The rows of a group lie close to one hidden flat surface of 10 dimensions, which may be shifted away from zero. Surfaces can cross.
In the rows, zero is written as 128.
Known rows, each followed by its group:
[146 122 150 126 127 137 146 115 120 103 146 120  91 125 156  90 105 147
 168]
q373
[120 127 129 138 120 108 120 142 108 175 179 123 110 136  76 133  91 116
 103]
q373
[119 125 125 184  97 151 140 186 127 141 125 117 139 133 192 108 104 113
 169]
q136
[146 143 126  95  89 146 106 157 180 157 136 133 134 151 110 183 104 110
 119]
q393
[ 96 131 101 161 153 141 103 172 131  70 120  94 148 142 155 137 131 124
 127]
q373
[127 131 150 140 113 148  96 108 125 132 108 103 131 114 145 139 114 106
 165]
q136
[157 159 149  72  62 146 113 141 178 163 127 131 121 145 138 128 138 114
 149]
q393
[111 145 116 127 138  91 167 172 116 107 152 118 148 129 168 138 108 128
  69]
q136
[167 125 143  76 110 128 183 104 198 138  60 156  68 129 156 137 121 130
 103]
q811
[ 77 157 135 156 123 138  39 153  95 187 140  72 134 171 145 147  81  78
 108]
q136
[147 163 130 126  76 148  82 155 197 171 118 137 119 126  97 160  61  77
 137]
q811
[116 126 115 180 129 141 118 144 109 141 125 128 102 129 125  50 129 122
 164]
q136
[136 139 170 127  59 119  87 147 151 148 168 122 151 136 139 177 113 113
 142]
q393
[ 84 144 160 193 123  85  60  86  61 104 105  84  85 136 149 118 105 110
  85]
q136
[155 139 103 137 144 108 122 122 105  77 145 127  94 118  85  80 152 150
 151]
q393
[ 91  87 163 172 166 141 107  91  85  99 153 106 116 131 169 104 133 151
 169]
q136
[169 157 112 127  97 131 115 141 134 113  99 112 112 104 122 100 148 113
 179]
q373
[130 140 133  57 164 117 151  99 130 209 109 146 107 173 148 131 127 127
  81]
q811
[ 82  92 155 167 119 166 144 160 137 125 153 107 120 149 205 143  55 126
 131]
q373
[126 139 127  70 142 180 128 104 139 155 101 121 133 156 165 121 128 125
 149]
q811
[110 127 137 104 189  83 133 139 122 163 121  96 130 136 164 141 166 119
 106]
q393
[137 126 125  80 137 119 156 153 148 100 189 144 135 160 135 110 175 172
 129]
q393
[140 140 128 131 127  75 142 167 117 152 130 115 110 148 166 129 164 124
 110]
q393
[117 109 146 111  86 155 125 121  97 137 133  87 144 126 151 114 188 131
 161]
q811
[127 127 157 151  90 117 113 151 166 158 162 141 128 122 119 163  67 110
 118]
q811
[161 164 131  97 119 112 117 121 117 149 119 113 140 112 131  97 173 110
 169]
q136
[144 112  82  94 139 169 104 109 141  76 100 120 149 133  62 213 156 139
 116]
q811
[139 141  86 114 156 140 126 117 129  83  78 116 100 141 124 116 151 136
 122]
q136
[157 159 109 108 123 110 165 156 117 153  74 134 107 172 212 118 152 132
 119]
q811
[130 143 142 109 121 131 130  97 145 180  93 134  92 114 119  80 114 108
 130]
q136
[196 149 159 115 119  63 143 132 160 153 141 154  97 112 135 126 129 133
 166]
q373
[103 140 157 134 103 125 125 160 139 175 163 116 102 147 169  83 107 112
 128]
q811
[158 147 116 120 122 113 129 123 107 133 148 122  81 134 103  87 122 136
 146]
q373
[145 120 110 157 152 147 134 146 141 134 119 120 139  86 113 124 100 103
 193]
q393
[ 93 109 107 154 147 151 152 168 107 100 172 111 113 158 152 100 104 146
 125]
q373
[ 85  71 176 165 130 117 169 115  98 127 180 119  98 131 156 138  69 152
  88]
q373
[172 139 125  86 117 140 129 111 138 123 132 139 149  99  87 102 177 134
 191]
q811
[135 131 112 155 129 141 124 172 124 107 182 121 152 115 119 108 123 131
 182]
q393
[111 166 115 146  87 153  61 128  76 137 114  64  81 148 120  80 100  96
 138]
q373
[122 136 125 103 111 109 154 148 100 189  78 104  91 190 195 145 160 125
  61]
q811
[105 195 119  95 122 111  92 143 129 159 159 109 168 109  84 118  68  76
  88]
q136
[145  86 155 108 153 145 150  77 155  90 170 151 126  91  80 163  88 156
 153]
q373
[173 154  96 149 109  88 117 167 127 158 134 128 122 106  69 133 138 106
 140]
q393
[155 160  87  82 160 108 124 140 136 146 118 123  96 146  81  93 172 126
 121]
q393
[123 142 174 113 124  68 124  85  93 153  87 109  72 161 189 137 143 130
  65]
q811
[123 141 139 126 131  99  91 125 120 108 121  93 129 139 145 174 147 119
 114]
q393
[154 159  94  84 123 151 164 177 137 176 107 132 129 163 170  80 160 128
 157]
q811
[ 73 136 177 168  94 130 134 124 143 207 155 146 117  91 126  55  25  80
 108]
q136
[ 98 188  83 111 146 151 103 127 120  60 100  94 118 129 125  53  99 110
 110]
q136
[153 140  88  89 128 179 110 134 170  65 137 139 122 145  79 136 127 148
 155]
q393
[140 141 156 190 113  99  89 160 109  74 174 105 130 126 201 131  95 130
 202]
q373
[170 128 118 135 129  98 151 173 175 130 144 156 144 111 128 157 132 130
 158]
q373

New rows. What belongs after each?
[122 107 113 126 163 173 110 145 125 172 119 112 113 173 155 119 151 129
 176]
q136
[107 119 125 103  87 152 138 160 120 167 102  83  96 170 158 115 176 121
  96]
q811
[178 148  58  88  76 155 157 210 199 168  80 139 105 153  81 147 161 107
 110]
q811
[185 126 138  86 151  76 182  98 115 128 124 150 118  95 118  84 220 160
 162]
q136
[154 162 136  94 111 129 133 132 197 157  97 151  80 135 141  99  89 110
 131]
q811
[125 148 111 125  92 129 150 222 166 214 165 139 111 162 131  82 115 106
 116]
q811
[179 152  72  75 138 173 131 122 172  93 106 146  93 130  57  86 141 139
 166]
q393
[166 184  56 100 115 135 143 175 170 169  88 152 119 117  58  89 121  94
 118]
q136
[165 143 143  92 101 104 132 115 144 143 178 156 106 117  58  97 149 146
 140]
q393
[142 167 110 163  98 117 108 190 110 146 129 121 143 161 180 129 108 111
 146]
q811
[117 107 109 133 158 179 132 123 132  43 138 110 127 126 133 120 111 153
 168]
q373
[152 135 129 151  98 152 128 149 152 162 138 128 124  96 112 100  84 101
 192]
q393
[155 145 125 126 139  99  94  95 104  84 145 113 114 101  77 105 161 138
 160]
q393
[152 122 150 184 119  62 110  97  89 155 145 149 111  83  68  93 157 130
 141]
q136
[166 149  66 134 142 129 133 122 124  94  89 134  44 134  54  81 121 136
 121]
q393
[174 146 119  73 159 108 171 106 145 124 103 168 110 131 140  98 159 153
 137]
q811
[143 156 142  80 177 127 158 110  97 210 126 159 174 170 221 123 102 133
 153]
q811
[151 116 132  94 158 137 142 111 170 146 126 133 153  95 102 154 130 117
 167]
q393
[186 151  78 143 138 116 121 150 140 150  90 127 112  84  49 123 127  93
 163]
q393
[ 86  94 139 121 124 163 160 172 153 144 205 125 115 142 123  74 134 142
 128]
q811
[162 153 103 143 110 119 137 177 176  73 132 146 107 125 135  96 116 137
 157]
q811
[109 123  99 169 128 168 116 171 118  68 141  95 142 133 159 116 108 131
 166]
q373
[107 162 135 118 103 144  50 125 142 151 129  96 107 151 104 124  98  91
 126]
q811
[157  99 122 167 126 106 166 124  66  44 196 129 114  97  96  92 143 186
 167]
q373
[113 120 159 106 148  64 181 128 113 141 161 129 138 126 170 157 119 136
  59]
q136
[103 134 125  91 152 186 122 105 116 137 156 104  95 144 110  42 108 127
 158]
q373
[140 150 144 132  92 112 130 149 160 119 116 123  72 136 158  81 116 120
 127]
q811
[132 168  86 110  98 125  81 161  70 161 114  76 125 170 110 108 208 109
 118]
q811
[122 154  93 141 127  96 111 152  77 129 135  96  93 148  95  88 162 127
  94]
q373
[100 114 110 133 211 169  81  99 123  58 125  84 160 106 118 154 113 124
 177]
q393
[126 159 138 166  77  92 110 156 113 166 108 111 125 121 158 131  98  87
 102]
q136
[123 140 131 174  87  71  83 151  80 135 127  96 125 154 129 203 136 110
  64]
q811
[139 125 111 114 139 161 129 106 167 140  96 147 119 112  80 129 110 119
 136]
q136
[153 133 131 132  88 108 142 165 141 141 159 147 101 147 113 128 124 140
 112]
q393
[133 135 126  92 149 134 105 136 145 112 141 108 159 132 132 151 160 125
 154]
q393
[140 134 114 131  92 154 111 178 160 106 164 127 156 143 129 161 112 124
 156]
q393
[179 145  95 117 137 122 123 122 142  80  98 147 148 126 105 187 132 140
 138]
q811
[169 148 120 137 134  95 126 125 154  74 108 158 123 123 136 165  98 139
 130]
q811
[ 69 125  79 162 150 142 115 220 132 161 168 110 167 158 108 137 122 104
  83]
q373
[139 141 112  98 175  94 120 167 146 177 115 102 173 124 144 185 172  95
 130]
q393
[137 127  86 112 121 204 150 165 174  87 138 141 101 155 124  90  87 149
 168]
q393
[155 141 134 152 112  67 106 140  65 184 151 137 193 137 127 221 134 117
 110]
q811
[ 87 103 148 202 122  98 144 145  96  97 118 111 104 138 204 142  86 132
  77]
q136
[135 150 127 136  99 120 120 137 139 106 119 114 165  97 129 179  83 101
 117]
q136
[120 150  91 137 184 100  78 104  90 108 111  91  74 143  66 114 128 121
  92]
q393
[142 128 121 128 102 162  99 126 151  84 104 111 133 123 121 177 114 121
 146]
q811
[127 125 100 129 112 153 118 178 165 102 152 124 117 137  91 136 122 126
 126]
q811
[138 115 115 154 135 117 150 145 136 130 124 147 123 114 105 140 121 133
 121]
q136
[161 126  89 141 154  97 120 165  98 161 141 130 128 155 101 132 197 142
 149]
q136
[137 122 116 138 170  99 138 141 130 149 102 113 120 114 127 151 131 110
 124]
q393
[ 88 160 124 141 111 165 133 151 136 101 142 113 145 106 167  51  53  99
 150]
q136
[137 139 110 110  99  98 141 193 132 125 222 159 114 189  91 128 140 165
  77]
q393
[164 110 106 110 182 130 179 112 147 131 127 153 102  85  75  80 133 145
 169]
q393
[159 108 115 148 123 120 164 159 154  67 118 138 131 112 146 152 134 150
 154]
q373
[135 130 123 106 146 130 111 113 141 113 150 130 119 123  77 131 124 133
 134]
q393
[142 115 105 133 158 119 137 124 134 109 145 141  89 133  66 144 104 146
 103]
q393
[146 137  66 113 103 179 127 129 113 116  99 105  80 143  50 126 105 124
 111]
q373
[143 127 163  45 116 115 108  59 178 148 130 149  88 143  59 191 119 134
  64]
q393
[142 106  97 148 162  72 181 170 102 154 125 145  89 167 141 118 189 159
  83]
q136
[122 150 117 155 109 151 103 164 124 176 175 121 114 131  98  66  76 100
 173]
q393
[133 120 103 162 143 115 134 168  97 121 136 120 122 146 149 108 163 140
 143]
q136
